The same things were measured in two ways. Each way mixes the same 12 hidden numbers, adds some noise and spreads widely along 6 directions of its own, which tell nothing about the thing.
Some things both ways: the first way, then the second way.
-6,29,-20,-7,21,-6,-4,-5,28,9,46,-14,-7,17,14,-18,-21,-7,-6,-10,43,39,-20,4,13,2,6,-25,40,37
-12,25,39,-18,15,-1,4,3,-11,32,17,-47,-21,-7,6,24,4,16,-10,1,-6,6,38,13,1

19,15,-36,16,22,-12,-9,-1,19,33,26,-11,-4,3,43,-13,-13,6,2,39,37,41,-1,-1,17,22,-16,-28,30,32
13,5,17,-20,6,37,-24,8,11,-31,-43,-36,7,-12,22,3,38,-7,12,11,-12,-8,5,4,-3

39,-22,6,36,11,5,-11,-9,-10,59,-3,2,-18,36,11,16,-18,2,-15,64,24,29,4,-11,-10,19,-10,13,35,49
8,-7,-11,35,-23,21,-53,17,4,-7,2,30,0,3,13,-34,-17,-8,69,13,17,-4,-15,-11,3

26,-38,31,14,22,47,40,33,-31,14,-4,19,-14,5,2,-4,-10,8,22,20,-19,-48,6,-29,-13,-1,-5,21,-12,21
-25,-28,-36,39,-36,-1,-17,16,-14,20,31,49,0,-25,-4,-27,-17,-4,36,-15,52,10,-27,-13,23

8,-14,8,32,29,19,21,4,-5,25,4,-12,13,44,-3,-9,-14,5,-9,23,33,1,14,-25,-2,30,23,-10,31,34
-8,1,-15,7,18,-17,-14,6,-8,-4,-17,27,1,-22,12,-38,10,26,-17,14,34,12,23,-25,15

-11,14,-17,-7,12,-19,-7,22,-11,22,8,-8,-13,5,25,20,12,17,9,13,-10,-10,-21,-19,-24,-16,-11,-1,-2,16
21,-2,-16,16,-31,-33,-14,-21,-15,5,-25,7,5,9,-21,10,24,-6,35,3,5,-14,9,14,-17

-15,15,14,-16,-26,-7,27,-16,-24,-41,-15,1,5,-23,-14,-8,9,9,-1,-21,-11,-23,26,-21,-1,-27,0,-2,-15,-10
-1,-4,-11,8,-17,-16,12,-2,7,-5,-36,3,18,-1,-16,-6,11,13,-9,-11,-7,-3,-14,4,-6

20,6,-18,-1,0,-2,1,-5,-26,13,-9,16,-18,-18,-6,26,16,15,-5,14,-4,13,9,5,-7,-13,-9,13,13,-9
7,-3,16,-10,-23,31,-15,18,9,-2,17,-36,6,22,13,35,-14,-2,-4,28,-14,-4,-19,4,-19

18,11,-46,-10,28,-13,-22,-3,-15,7,15,38,5,-8,6,4,13,-15,-14,35,14,1,-5,-36,11,-15,-23,10,20,-17
4,-19,1,-13,-23,21,-26,31,3,-14,-38,-9,-1,17,-2,-6,-13,0,46,32,-7,-34,-18,-5,-2

-22,15,1,-25,0,2,17,14,-13,-35,10,11,7,-27,2,-19,3,23,-2,-12,-12,-19,-2,-20,-1,-26,-4,3,-21,-6
-11,-33,-13,18,-6,26,5,-3,16,1,25,6,-9,-11,16,4,24,5,-6,-31,0,-11,-5,-8,6

14,12,-7,3,7,35,6,25,-6,-24,7,-8,-23,-36,0,4,0,36,-7,-7,-21,20,-12,-8,-1,-13,-13,3,-24,3
40,-6,-8,39,-22,-3,-24,12,8,31,43,1,22,12,9,4,-16,-4,24,-18,22,7,-31,-4,4

20,-17,-5,-20,7,26,11,21,5,28,23,0,11,-2,41,-15,12,11,-18,4,25,2,2,-28,-13,9,22,-26,-24,14
28,25,-1,14,11,-11,-10,-31,12,-1,-40,31,7,-1,1,-15,26,17,-6,-9,10,12,34,6,-13

-36,50,-51,-8,25,-7,6,-1,19,-9,18,-5,9,-23,10,-16,8,8,-8,-19,29,3,-27,20,20,-8,-10,-10,13,-17
-9,-15,7,-48,12,30,8,22,3,-29,-18,-27,-7,-10,20,11,28,15,-38,21,-26,-23,16,-26,3

-18,14,-2,-13,-15,-31,-7,1,-17,-2,11,0,10,-14,21,6,-1,27,-8,15,15,29,14,-11,-10,-17,14,4,12,18
6,-24,-24,35,-14,8,-23,-10,21,-15,-9,11,15,-9,0,-32,16,-5,27,21,-3,-14,-5,8,-18

-17,24,-20,-34,1,-18,-2,-7,-5,-41,32,6,9,-13,20,-3,8,8,-13,-24,11,-11,20,-29,-4,-20,15,-34,-3,-5
25,-6,13,53,5,36,18,-9,47,-1,-11,-22,0,14,33,15,61,-8,-2,-74,-17,-3,-20,1,-28

12,23,-35,-6,18,-13,-27,0,10,21,24,-18,-7,22,40,21,5,-9,-17,18,21,2,-14,-36,-5,6,-19,-32,14,23
-38,-1,41,-9,11,10,25,0,38,17,18,-40,-11,14,22,38,22,42,-31,-19,-25,-24,28,8,-5

-14,20,-7,10,-25,-14,-3,-16,-9,-14,-19,-13,-19,-10,-29,19,11,14,11,-8,-14,1,-5,9,-3,-21,-7,21,5,0
-8,8,17,-35,-9,-1,-31,10,-29,-17,-5,-39,0,14,3,35,-16,15,-10,53,-6,-4,-2,-4,-4

-25,12,-23,6,0,-24,-18,-8,-8,8,-16,-5,12,18,-52,0,2,4,17,12,9,-10,-21,10,31,0,-8,46,34,10
3,14,30,-4,12,36,-44,-16,2,-17,25,-69,-19,25,13,92,38,-17,12,6,-15,-18,16,16,-32

-4,8,-35,-15,-7,-7,-26,27,7,13,9,-11,8,8,11,20,16,20,6,-1,-3,-1,-22,-21,-15,8,-1,-7,-1,14
31,14,14,-1,-19,27,-58,-38,2,15,9,12,-2,20,18,44,2,9,22,-21,12,32,8,22,7

-13,18,-33,6,13,-10,-30,18,-7,-2,-6,-17,-16,-9,13,2,3,32,-4,14,-18,-9,-23,-22,5,-14,-34,2,-24,22
-13,-21,-1,9,4,-20,7,10,6,-3,16,-15,2,3,7,7,19,18,2,32,17,-56,16,-10,-12

9,-19,1,-11,-2,15,18,-1,-5,16,8,32,-2,-7,6,-35,7,-1,-12,-6,14,-1,5,-23,-20,-20,16,-2,-18,4
-15,-5,12,-26,4,30,-22,8,-17,-3,-9,16,-21,4,13,-1,-5,14,5,42,16,-21,11,-23,-5

20,-4,-26,12,22,40,21,12,22,25,-10,8,11,7,-15,-49,-7,13,2,19,14,-11,-24,14,37,41,-33,-2,1,10
-20,-15,6,-16,14,11,25,18,14,0,3,-9,-1,-18,11,-13,18,21,-29,11,-4,-30,18,-18,0

8,0,1,8,26,0,7,5,-1,20,27,-4,-12,7,23,-8,-2,31,-13,22,19,37,6,-6,-13,1,21,-18,9,22
10,-12,6,21,-23,-12,10,-5,13,31,42,-24,12,3,9,11,-2,4,7,21,18,-12,10,29,-16

14,-8,5,13,14,-2,5,0,-9,-2,6,14,12,36,-28,0,6,13,-10,32,-1,18,12,-46,-17,12,17,-2,27,3
41,2,-11,23,-14,-31,-30,-16,-18,17,-18,25,6,7,4,-31,-9,21,25,-6,12,19,-1,-7,15

-23,30,-22,4,14,8,4,3,-6,-31,7,-6,-5,-26,-3,7,-3,28,-4,-7,3,-9,-5,20,16,-7,-8,7,4,-5
16,-22,-23,6,-34,7,-17,30,2,-3,-7,-18,13,-1,-1,4,-15,-14,24,26,25,1,-20,16,2

18,16,-2,7,19,-8,-11,14,-1,28,20,-10,-18,18,9,20,-8,10,4,42,1,38,-28,-15,-4,0,-21,11,36,30
-2,-20,-1,15,-7,7,-35,6,-7,8,22,-59,-17,18,-7,42,10,-18,33,19,-7,-19,-7,13,-20

-25,24,10,10,4,-27,12,-21,-26,-41,15,14,-29,-31,10,-4,-14,19,0,4,-6,15,24,-7,-14,-53,1,6,8,8
11,-2,-7,-3,-21,-11,-9,19,-32,-14,-23,2,2,-26,8,-41,2,0,29,12,3,0,0,-17,20

11,-16,-12,-8,15,-9,-21,16,-20,8,26,23,-3,-15,25,3,4,0,11,38,3,-12,-2,-41,0,-25,0,27,-7,12
-25,0,15,25,-9,18,-21,-13,13,-6,43,20,-2,-20,25,-15,1,19,33,-19,0,-11,13,-1,17

-1,-5,-1,4,-9,7,4,3,0,9,6,8,-2,-3,15,0,-4,21,-3,17,8,-2,1,6,-11,3,2,6,0,17
-11,-8,-13,5,-7,-18,-5,6,-5,-9,-26,10,2,-15,-3,-48,-6,15,11,53,11,-9,22,2,-6

-13,31,-7,-40,-26,-26,-10,-20,2,-37,28,-14,-19,-25,34,-4,-6,1,-2,-29,4,-8,11,-11,5,-35,-11,-32,-15,22
2,15,-3,-2,-39,-10,6,-1,-19,-2,-56,19,2,-17,-19,-24,-20,5,32,-13,10,23,-4,25,16

Other things, the second way, with their names:
Q_866: -10,3,13,-11,-32,-20,12,-12,3,13,19,12,32,-19,6,-11,-7,34,-16,4,-2,1,5,10,16
Q_446: 12,-3,-17,8,-1,-18,-4,13,8,4,-21,3,14,0,-16,-8,14,6,-4,3,2,-11,2,-11,-7
Q_644: 19,-1,0,39,12,20,1,-19,25,-11,-11,-27,-14,4,16,10,57,-15,5,-29,-21,1,20,11,-34
Q_707: 23,-17,-23,12,-13,-8,-18,14,-25,-37,-51,6,-13,-2,15,-62,3,1,29,38,-17,1,-1,-27,-3
Q_377: 15,-5,2,-7,-3,25,-29,13,-7,-10,-29,18,6,-5,18,-45,2,8,12,25,-8,1,-13,-31,1
Q_143: 12,-13,-8,-41,-2,2,-11,31,-25,6,-61,-15,-22,14,-20,-9,-5,-1,15,55,-3,-22,14,-13,-11
Q_888: 16,-17,9,22,-4,40,0,-5,29,-2,35,-9,12,8,42,18,41,2,-30,-27,-13,0,-22,-21,-18
Q_342: 14,-19,-35,-11,-17,-28,7,37,-24,-14,-66,12,16,-12,-17,-50,-8,2,-2,50,23,-10,-15,-21,1
Q_818: 16,0,-7,9,-46,-17,-29,2,-12,17,-11,51,23,8,-3,-31,-33,19,36,14,20,7,-23,-9,13
Q_96: 24,33,23,3,4,-52,10,-2,11,23,-32,-39,20,34,-43,32,41,-3,16,22,-28,-59,32,9,-59
Q_176: -5,12,24,21,10,1,2,-20,-1,20,16,-19,-17,-11,16,2,27,17,2,-49,-21,14,18,1,6
Q_304: -1,11,7,-15,-17,-15,-1,-32,0,8,0,54,5,-9,10,-21,-24,50,-13,13,13,10,41,8,19
Q_124: -6,10,27,-29,11,-25,19,-26,-19,21,14,-2,-15,-7,12,3,12,47,-33,4,-16,-11,52,-10,9
Q_151: 7,18,16,31,-5,-43,26,0,1,27,8,-5,3,10,2,-13,10,23,2,-11,-4,-13,20,-6,-14
Q_379: -14,13,31,-17,-3,-43,26,6,18,64,12,-42,-1,30,-17,42,-19,46,-32,10,-4,-4,36,30,-8
Q_892: -1,1,1,-3,-14,-7,-4,-3,-8,7,-16,-23,-8,-3,-17,27,12,-2,22,-13,2,-9,11,20,1
Q_173: -8,-11,8,-10,-23,60,2,9,-1,-38,-20,17,-16,2,26,-3,-9,2,0,4,-13,-3,-22,-17,-8
Q_421: -4,-22,-12,32,-4,2,20,12,5,-6,32,-17,-20,-9,24,-17,1,5,-3,1,-2,-2,14,-5,-3
Q_500: -26,-14,-1,-28,16,29,-43,2,-29,-21,-2,-12,-15,-19,12,-3,6,9,-18,50,6,6,2,-24,3
Q_908: -62,-31,18,-12,-3,0,31,-5,20,42,61,-23,-18,-3,-2,24,1,40,-34,-2,-26,-28,27,5,0
Q_773: -1,-9,10,-4,-2,15,4,-1,3,-23,-2,-14,-5,-2,33,0,16,20,-13,8,-6,-11,8,-8,1
Q_663: -7,18,12,-9,-11,6,-20,14,-25,-38,-26,8,-4,-15,17,-31,-24,16,22,26,1,4,3,-15,17
Q_64: 22,1,-8,54,10,-22,-14,-12,2,-19,-28,11,5,17,-4,-38,39,-1,29,1,-28,-35,-9,-35,-42
Q_552: -16,-13,-16,-1,-4,-19,-18,20,-22,-16,-7,-3,11,-5,-15,-21,-12,1,6,86,24,-36,-6,-18,-24
Q_389: 33,13,15,5,11,1,-21,-1,0,-14,-47,-61,-2,18,-2,16,30,-12,22,26,-19,-18,10,17,-35
Q_809: 6,-7,-8,3,-42,3,-49,27,-29,11,-15,-2,13,-3,-1,4,-17,-15,56,31,56,7,-35,8,11
Q_785: 32,28,6,38,1,4,-24,-29,3,-13,-9,44,4,-15,35,-52,7,22,12,-38,-6,43,13,-17,15
Q_87: 7,7,24,17,2,-28,9,-7,27,13,0,-16,34,12,-6,-5,48,18,-1,-13,-46,-49,-2,-18,-28
Q_458: -2,-16,-3,-35,-11,-4,-8,8,-41,11,-11,27,-11,-9,1,-31,-5,22,-8,30,-5,-10,3,-41,14
Q_114: -32,-29,-9,39,-20,10,12,5,32,15,35,14,-10,-9,16,-20,-5,19,10,-22,3,1,6,8,8
Q_719: -26,-6,4,-14,-39,-18,14,9,-24,18,1,14,-10,-20,4,-23,-38,27,13,23,27,13,19,18,29
Q_674: -30,-12,8,-18,-16,-8,29,9,-5,10,38,1,11,-27,17,-13,-14,36,-43,13,3,1,8,-10,21

Some of these things the first way, each followed by its name:
-24,22,-10,-13,-6,-25,-4,0,-1,-15,7,3,-7,0,-2,-16,6,23,-9,-9,-10,14,-8,-24,-21,-28,-2,-12,-7,9 : Q_124
27,9,-16,-5,7,-18,-20,-3,-1,12,23,7,-10,0,18,2,-2,12,-9,40,10,45,3,-21,3,-2,-14,-9,19,17 : Q_389
-12,-12,12,11,-29,30,27,-1,-4,-9,-31,4,-3,-26,-39,-30,1,27,13,-15,-12,-15,-5,26,9,-8,1,36,-27,2 : Q_552
34,-25,37,18,14,22,51,2,-38,4,-6,25,-25,-18,9,-11,6,22,1,31,-18,3,36,-27,-25,-20,5,2,-15,-4 : Q_674
5,-4,-5,-25,15,0,-9,24,-37,-16,23,30,-2,-13,31,37,7,13,-6,25,-14,-37,8,-40,-23,-23,-5,13,-4,-3 : Q_114
-13,-11,9,-18,16,-1,21,-15,-1,8,37,14,29,9,18,-32,23,-5,-33,-6,50,5,23,-40,-22,-17,73,-18,-13,-13 : Q_304
-2,27,-51,1,5,-34,-20,14,-23,11,-15,12,-4,-15,1,19,14,6,11,17,-9,18,-7,-29,-6,-21,-35,8,24,-1 : Q_87
16,-8,11,22,14,5,19,-22,12,19,13,-4,-7,23,7,-18,7,11,-12,34,18,12,9,-9,-7,13,18,-15,2,8 : Q_773
13,-16,4,14,-5,16,9,-32,6,-6,5,16,-6,-2,-25,-19,3,-9,6,19,12,-21,5,8,19,-2,8,27,-2,-6 : Q_663
10,-6,-3,2,-12,4,16,16,-27,-11,-13,12,-20,-40,16,5,15,30,18,11,-32,-12,16,-16,-19,-25,-14,4,-31,-6 : Q_866
10,10,-19,9,31,-10,-14,-6,-1,27,23,-10,-18,34,15,21,0,-1,-14,17,20,12,-8,-20,-14,1,3,-19,29,26 : Q_151
2,-2,3,23,-18,18,7,14,-11,-21,-9,-11,-44,-28,19,10,-15,29,23,-10,-34,-16,5,-4,-21,-21,-23,-4,-27,33 : Q_809
6,-1,-66,-9,-11,-2,-57,33,16,9,-6,1,11,19,-17,35,10,29,28,20,-21,-35,-36,11,18,47,-38,14,13,13 : Q_785
-21,43,-60,-2,13,-17,-20,9,0,-11,-11,-16,-1,2,-8,16,-2,26,3,-13,0,-8,-15,13,20,15,-39,-19,26,12 : Q_342
-44,60,-32,-15,9,-18,-7,-1,2,-17,19,-37,5,-14,18,8,-4,10,-23,-37,33,24,-15,-1,9,-21,2,-21,19,16 : Q_446
6,2,-7,0,-2,-20,-7,-9,-3,30,2,5,6,29,-13,6,12,-3,-6,24,16,22,-6,-21,-13,0,10,10,30,12 : Q_64
